Every row belongs to one group in each of 4 separate groupings. Each group adds its own fixed numbers to the row, and there is some noise. The rows also spread widely along 9 directions, which tell nothing about the answers.
(in the rows, 128 means zero)
Known rows, each followed by its group in each grouping:
[140 147  72 142 110 125 186 105 155 134 136 140 147 117 122 116 149  89
 116  52 127 134 163  95 135]  (4) J971 S F
[141  68 113 147 162  79 112 109 139 114 139 125 132 103 164 165 181 132
 126  85 120 142 125 111 126]  (1) J507 X T
[153 104  98  97 174 105 120  95 143 125 147 124 139  97 146 132 187 149
 157  87 130 168 120 101 112]  (2) J642 N F
[124 129 141  69 189  89  64 120 122 118 112 113 116 155 156 130 182 180
 125 150 125 153 106 142  72]  (2) J507 N H
[121 173 101 134  78 114 193  71 154 139 133 128 117 210 144  96 163 118
 116  87 110 115 159 105  95]  (3) J928 M R
[131 165 132  87 163 131  97 120 163 157 105 111  86 118 115  87 168 116
 155 109 131 158 124 108 126]  (1) J642 X V
[157 115 120 111 191 128 125 132 145 152 143 115 120  72 112  94 182 123
 196 143 163 152 124 134 125]  (4) J971 S R
[134 103 155 123  98  96 171 139 104  82 176 133 182 170 158 170 107 182
  88 134 134 134 159 140 105]  (3) J259 M H
[110  68 136 147 164  60  97 125 111  91 139 135 153 174 189 191 173 190
  80 142 102 124 135 137  91]  (0) J928 B V
[ 99 109 147  98 157 142  76 166 102 118 117 105 140 122 131 131 168 230
 159 189 172 158 106 193  65]  (0) J259 B T
[129 123 174  97 133  79 117 176 116  99 142  93 141 129 111 171  99 189
  82  87 122 162 143 173 104]  (1) J507 S H
[148 162 182  45 177 102 115 131 127 138 135 152 109 195 161  97 140 149
 133 206 156 130 147 104 110]  (2) J971 M T
[103 146 177  55 128 117 117 183 121 121 134  91 144 112 107 149  92 189
  98  82 138 201 136 165  87]  (0) J259 X F
[154 105 113 116 104  96 165  79 125 108 171 123 134 196 150  89 159 224
 168 129 157 127 162 116  90]  (1) J259 M T
[149 106 161 139 112 103 186 121 135 138 161 106 142 132 133 158 144  99
 150  96 119 162 164 135  96]  (0) J259 N R
[144 102  57 156 148 122 128 165 183  93 140 168 148  48 109 138 179 115
 123  98 152 126 100 108 179]  (3) J259 B H
[129 158 176  97 139 166 130 136 151 174 114  69  92 109  91 109 155 120
 186 154 164 153 120 192  69]  (3) J507 X F
[137 100 129 186 140 126 144 147 168 137 131 103 117  81  94 187 181  96
 146 107 129 117 104 178 102]  (3) J928 B H
[145 144 107 105 125 111 139 141 161 114 142 140 127 127 112 110 140 144
 104 107 152 140 136 115 145]  (3) J507 B T
[159  63 172 174 140 135 174 104 124 133 170 131 160  94 162 168 165  90
 178 171 149 137 157 140  89]  (4) J259 B F
[144 136 172  46 145  95 127 124 121 115 155  92 153 138 135 117 136 211
 141 109 147 185 141 135  61]  (2) J928 B F
[134 161 103 119 131 101 137 186 172 142 127 139  83 176  73 126 142 156
 102 128 142  98 139 145 156]  (0) J971 N T
[125 132 170 137 119 128 154 148 138 137 127 126 139 101 126 173 130  75
 122 104 131 161 149 132 109]  (1) J259 N F
[119 146 121 140  75 141 171 151 132 133 120 111 151 130 108 144 123 136
 116  81 146 130 151 152 106]  (1) J971 X F
[114 200 124 109  90 133 155 145 165 128 110 160 108 172 115  84 135 116
 103 124 143 112 160  91 143]  (1) J928 X T
[107 147 182 130 126  92 155 141 142 141 124 120 110 171 138 200 113  95
  57  85  89 135 144 146  95]  (3) J928 M F
[121  63 131 161 176 117 136  85  99 134 122 127 172 107 210 178 201  83
 157 137 119 146 131 127  74]  (0) J971 M R
[101 169 129 107 137 156  95 126 151 160  82 113  78 148 111  83 185 149
 168 154 154 133 110 156  79]  (1) J259 X F
[ 94 119 150 103 126 110 103 170  87  84 123 125 178 119 145 170 111 199
  70 112 139 162 134 167 100]  (1) J507 S F
[101 162 184 132 113 145 151 149 131 149 112  69 117 138  94 154 138 115
 145 113 120 146 135 201  50]  (0) J928 S H
[128 108  81 175 143  99 126 163 162 119 129 132 112 116  96 168 165 135
 108  86 108 113 120 144 168]  (0) J642 S V
[135 130 129 128 125 140 132  87 127 137 118 115 126 179 150 100 189 151
 177 173 154 104 138 144  66]  (1) J971 X H

New rows, each followed by its group in each grouping:
[163 104 153  83 125  82 162 101 114 103 189  89 163 153 142 113 124 207
 142 102 144 174 160 145  83]  (3) J507 S R
[139  88 159 127 166  97 145 147 146 123 162 111 143  76 129 191 140 127
 121  92 128 154 128 147 114]  (3) J928 M F
[ 97 152 186  98 151  89 100 148 130 153 111 112  87 192 137 184 125 124
  77 132 109 155 130 158  80]  (3) J259 N T
[132 120 147 139 138 158 133 134 135 152 120 106 112  96 118 108 181 125
 215 174 167 139 116 170  87]  (1) J259 M R
[134 142 132  67 142 117 126 102 141 132 138 105 122 147 134  83 160 176
 145 107 140 163 146 126  84]  (0) J507 X F
[161 129 139 112 145 117 116 128 148 135 129  98  96 159 110 107 185 171
 176 172 150 119 115 176  81]  (2) J507 B H
[140  72 104 153 138  67 133 110 137  91 152 173 145 150 186 158 172 139
  98 107 111 122 144  81 148]  (1) J259 X R
[119 145  92  87 132 119 109 153 123  90 143 136 153 120 115  93 133 219
 116 117 155 156 129 134 122]  (4) J259 S H
[153  44 140 171 147  84 129 175 123  99 156 135 164  73 143 220 160 138
 128 122 134 149 110 159 127]  (2) J259 B R
[142 109  66 180 101 138 188 186 150  81 172 203 185  78 111 128 147 137
 119 157 179  93 162  97 204]  (4) J928 N T
[124 113 168 146 145 167 158 126 119 142 136 127 152  86 153 170 147  67
 156 164 150 147 136 142 107]  (3) J642 M T
[118  81 176 109 183  87  96 104 125 135 134 112 117 156 176 173 171 150
 126 132 109 155 130 141  64]  (0) J259 X F
[ 99 144 138 192 113 154 168 128 130 133 108 133 143 115 136 168 159  52
 119 127 115 118 147 150  94]  (4) J928 S H
[114 105  75 140 159 100 101 142 139 119 121 130 119 143 117 148 177 184
 113 125 145 112 104 161 125]  (3) J971 S T
[130 109 118 171 117 100 142 108 144 130 134 120  99 222 128 123 182 175
 148 161 122  87 146 164  95]  (0) J259 S V
[125 135 149 118 140 158 122 164 131 155 114  89 118 111  88 135 153 154
 168 171 177 139 110 200  82]  (3) J971 B T
[119 150 117  82 105 134 140 154 127 119 130  97 149 106 113  95 136 174
 137  94 146 175 138 153 101]  (0) J507 X R
[111 167 154 118 115 152 145 124 129 128 117 138 128 187 136 100 165 161
 154 203 159 103 142 156  73]  (2) J928 S F
[155 157 183  92 131 100 178 134 160 144 154 122 117 137 121 146 121  96
 122  92 123 150 159 113 112]  (2) J928 M F
[124 120 114 106 129  78 133 158 139 107 161  99 157 123 104 154 123 196
  95  68 131 165 134 146 113]  (3) J928 N V
[172  96 136 130 110 111 209 108 137 115 196 123 175  88 143 118 140 116
 164  91 142 160 178  95 121]  (4) J928 X R
[165  44  85 175 150  54 147 117 141 111 167 129 148 123 145 194 173 151
 123  69 122 124 138 114 138]  (1) J971 N T
[149 137 141 145 147 125 155 132 180 150 123 143 100  88 122 119 180  47
 160 116 134 126 138  99 147]  (1) J928 X R
[124 101 166 116 180  95  96  86 132 126 124 133 123 166 190 160 181 112
 117 156 111 143 119 120  73]  (3) J259 B H
[ 95 104  90 165  94 123 147 116  88  98 128 126 176 200 161 159 153 212
 104 155 150 102 134 177  76]  (3) J971 S T
[113 164 141 159  98 137 180 170 144 132 130 162 125 143 117 154 118  89
  87 141 133 108 166 130 147]  (4) J928 M T
[ 85 137  89 137 101 137 130 121 101  96 120 154 154 191 163 145 148 210
  80 158 136 105 129 153 102]  (3) J642 M F
[177  85 199  98 129 103 196  97 140 133 199  93 160 102 144 149 120 110
 165  87 142 186 169 117  90]  (3) J259 X F
[133 111  66 147 120 112 149 107 132 113 128 107 172 102 128 124 167 147
 141  43 136 150 132 120 117]  (1) J971 S V
[158  90 132 121 133  91 173 139 147 105 178 117 170  63 124 156 132 154
 133  47 139 165 149 111 130]  (1) J928 M F
[133  95 113 146 172  91 109 181 142 105 154 172 126 121 124 158 160 175
 104 186 152 104 136 131 166]  (4) J928 N T
[109 143 138 126 127 101 115 178 148 106 121 170 116 169 127 147 139 171
  70 156 136  91 141 129 149]  (1) J928 X F
[133 163 195 104 147 151 142 139 153 153 121 153 108 137 139 110 149  53
 148 207 154 140 139 125 115]  (3) J259 B R
[104 172 123 128 136 159 117 111 164 157  75 131 106  94 134 116 186  28
 145  92 121 154 116 105 102]  (1) J259 X H
[152 145 153 145  80 140 213 150 159 121 149 138 161  94 101 137 116  81
 128  82 150 137 173 114 135]  (1) J928 B F
[147 122 164 138 125 113 180 183 153 126 148 133 150 101 111 186 110  66
  94  89 122 132 159 133 146]  (0) J971 X H
[135 156  88  71 132 108 149  70 162 132 142 128 121 145 142  79 161 141
 132  49 131 169 139  78 107]  (3) J259 M F
[120 167 161  87 133 146 156 163 146 116 136 120 158  82 102 113 125 110
 136 100 141 166 147 133 112]  (0) J928 S H
[128 140 164 104 189  89  92 192 139 120 128 171 100 129 135 144 133 113
  71 173 122 128 136 127 171]  (4) J507 S R
[136 135 132 110 125 104 143 150 153 131 144 103 101 159  95 129 144 178
 137 102 124 133 133 165 103]  (0) J259 M H
[123 135  90 100 141 133 107 177 123  99 132 165 162 127 129  89 143 202
 115 188 181 116 137 122 158]  (4) J971 X V
[120 129 122  85 128 102 143 163 109 103 146 107 187 101 124 150 105 180
  92  71 144 181 135 148 114]  (3) J971 S R
[128 120 210 121 139 134 152 139 125 129 130 142 164  78 161 180 121  40
 111 113 132 179 152 108 106]  (1) J259 B F
[162  70 121 164 187 102 135  98 155 130 159 145 127  80 160 145 205  94
 165 139 137 130 134  93 129]  (4) J928 B T
[ 99 101 131 145 164 121  87 151 123  99 102 172 144 141 171 170 184 135
  92 181 124 112 111 140 110]  (0) J259 B H
[105 158 130 157  84 139 185 107 137 136 111 129 152 130 133 156 149  70
 116  73 118 136 163 120  86]  (1) J928 N F
[100 115 121 166 118 154 142 136 118 117 113 118 172  72 131 157 168 123
 150 111 149 142 128 157  88]  (1) J928 S F
[155 128  61 158 114 149 172 122 172 136 136 135 129  65  96  97 181 104
 163  84 154 129 134 119 148]  (4) J507 B F
[119 108 129 164 174  94 116 146 157 129 116 162 123  87 143 190 175  61
 102 101 112 136 126  99 147]  (1) J928 N T
[ 95 159 178  41 196 130  80 188 131 112 114 136 145  74 120 124 125 154
 105 135 151 184 124 136 112]  (0) J928 S F
[114 128 183  94 170 157 142 144 113 136 119 138 180  64 166 159 137  62
 137 142 149 173 145 122 100]  (0) J971 M F
[169 118 151 105 177 124 150 159 168 128 171 158 135  40 122 101 158  83
 169 147 161 152 147  84 171]  (4) J928 X R
[100 157 104 132 110 124 116 145 129 136 100  99 108 157 100 114 176 192
 148 126 142 127 119 177  76]  (1) J928 N R
[143 142 152  67 123  96 142  89 122 110 153 119 144 182 166 113 144 171
 131 114 128 163 146 110  74]  (2) J259 M H
[155 132 124  82 193 128 126 138 144 138 148 143 147  68 136  90 155 106
 159 140 165 160 141  85 154]  (4) J971 M V
[141 159 187  68 155 127 136 114 126 141 135 150 134 130 166  90 136  84
 138 163 141 180 161  88 106]  (4) J259 B R
[140 137 165 151  85 130 211 123 134 152 138 101 142 141 125 153 133  55
 135  96 114 148 175 149  92]  (0) J507 N R
[ 99 154 111 171  88 113 152 152 137 118 103 136 124 160 115 153 147 123
  90  96 113 110 140 145 123]  (1) J928 S R
[133 112 104 162 148 124 135 124 144 106 131 192 146 116 169 140 179  79
 106 157 128 111 138  87 149]  (4) J259 B H
[139  76 137 170 164 124 161  64 117 149 132 131 151 128 202 165 205  55
 169 152 124 124 132 118  83]  (3) J971 M R
[ 83 139 103 140 116 103 100 143 126  96 101 161 126 195 158 146 165 202
  68 144 126  92 130 135 111]  (1) J928 X F
[133 121 129 187 146 131 141 155 177 150 123 139  95 132  98 152 184  77
 148 183 138  85 123 154 136]  (3) J928 N V
[118 143 139 144 123 160 148 110 121 138  91 128 162 109 158 143 167  59
 145 126 138 138 136 127  83]  (1) J971 B H
[131 148 156  96 160 165 119 178 134 131 113 144 154  35 119 146 140  73
 143 137 161 180 115 121 141]  (2) J642 B T
[ 91 128 129 147  94 129 148 165 118 114 121 130 138 161 123 169 129 175
  93 122 129 129 139 177  99]  (0) J259 M F
[136  66 103 158  95  97 172 109 127  89 177 134 178 138 158 170 145 182
 113  96 139 130 144 133 110]  (3) J259 X F
[132 148 223  86 143 117 150 142 122 162 131  83 109 145 135 143 118 102
 134 130 118 171 154 169  71]  (0) J507 M R
[141  89 124 111 181  84 102 156 132  95 166 168 138 113 155 161 138 181
  80 138 130 136 139 106 169]  (4) J642 X F
[149 100  82 176 102 122 200  80 150 110 169 164 162 128 163 113 180 111
 148 111 138 108 172  72 139]  (4) J928 X T
[157  99 142 117  98  78 153 160 124  94 173 117 150 168 122 161 117 224
 114 121 149 141 146 155 112]  (2) J259 B T
[116 143 104 100 138  56 107 143 149 107 130 111 101 168 110 139 134 215
  76  45 110 148 133 129 118]  (1) J928 S T
[137 139 108 154 102 140 186 135 174 142 141 120 127  94  88 130 147  81
 142  65 139 141 133 137 130]  (3) J259 S F
[108 185 170  32 139 129 130  90 117 144 126  85 131 148 149 113 111 150
 111  67 121 205 143 125  60]  (3) J642 M F
[134 139 127 122 100  67 155 147 151 102 150 108 133 171 109 172 114 174
  57  45 101 135 141 143 108]  (3) J928 B H
[157  82  96 180 120 137 184 124 150 119 159 128 154  89 116 113 187 117
 189 126 150 119 140 147 130]  (0) J507 S R
[143 152  60 144 117 128 180  98 187 147 134 133 108 119  98  71 208  95
 179  73 129 125 141  97 128]  (0) J928 N R
[129 144 184  56 156  93  98 196 128 104 142 163 130 137 143 146 102 164
  77 171 153 158 137 112 146]  (2) J259 X T
[116 118 159 163 116 147 145 147 126 153 111  80 146  62 106 180 145  67
 165  90 135 178 129 173  82]  (1) J259 N V
[118 114 137 100 113  98 133 146 112  88 149 136 159 180 157 143 124 217
  78 139 132 131 158 148 104]  (0) J507 X F
[110 163 163 129 150 129 125 203 163 145 113 124 102  89  78 153 131  86
 112 133 137 138 114 170 140]  (3) J928 S R
[138 158 143  81 114 104 137 206 159 125 150 121  97 148  68 102 109 199
 120 126 150 143 138 162 149]  (0) J259 X R
[144 148 149 114 129 152 176 118 147 167 138  83 127  63 106 129 137  59
 173  69 129 189 130 139 105]  (3) J642 M R
[137 113 175 102 136  76 136 108 124 107 145 133 147 164 185 176 137 113
  88 102  97 159 148  99  91]  (2) J259 X H
[130 194 130  55 125 161 127 122 127 137 123 132 121 160 117  56 152 172
 173 177 173 151 139 122  98]  (2) J642 N T
[115 173 155 100 107 145 144 115 133 149 119 105 107 203 120  96 148 157
 139 177 151 120 146 173  63]  (3) J507 N F
[169 112 145 118 188  89 146  75 188 142 150 121 112  98 149 134 194  48
 149  80 110 147 132  77 113]  (3) J928 B H
[160  74 147  97 147 125 165  85 127 111 184 114 191  64 171 125 154 124
 187 107 164 196 147  89  97]  (3) J259 X T
[109 165 104  91 134 115 122 105 146 111 112 138 120 179 138  90 164 149
 110  94 115 139 137 106 101]  (0) J259 S H
[113 139 197 141 147 103 137 136 128 150 114 129 108 148 160 199 127  47
  79 123  86 143 147 136  95]  (4) J259 M H
[103 131 130 132 108 137 141 100 117 142 123  79 127 153 125 137 156 158
 154 106 141 159 126 178  51]  (3) J259 S T
[110 140 154 117 147 138 135 134 123 105 133 133 164 116 148 136 147 123
 123 147 143 142 131 136  92]  (3) J928 S H
[129 150 188 106 112 143 159 153 113 153 129  72 135 168  99 144 126 150
 156 155 145 141 150 208  47]  (0) J971 N H
[162 122 179 100 172 108 138 182 148 128 153 150 129  63 123 149 116  84
 126 127 137 161 143 104 177]  (1) J642 M R
[135 122 218 144 129 165 186 136 128 150 143  99 160 100 131 165 149  51
 185 175 143 145 161 166  57]  (0) J928 N H
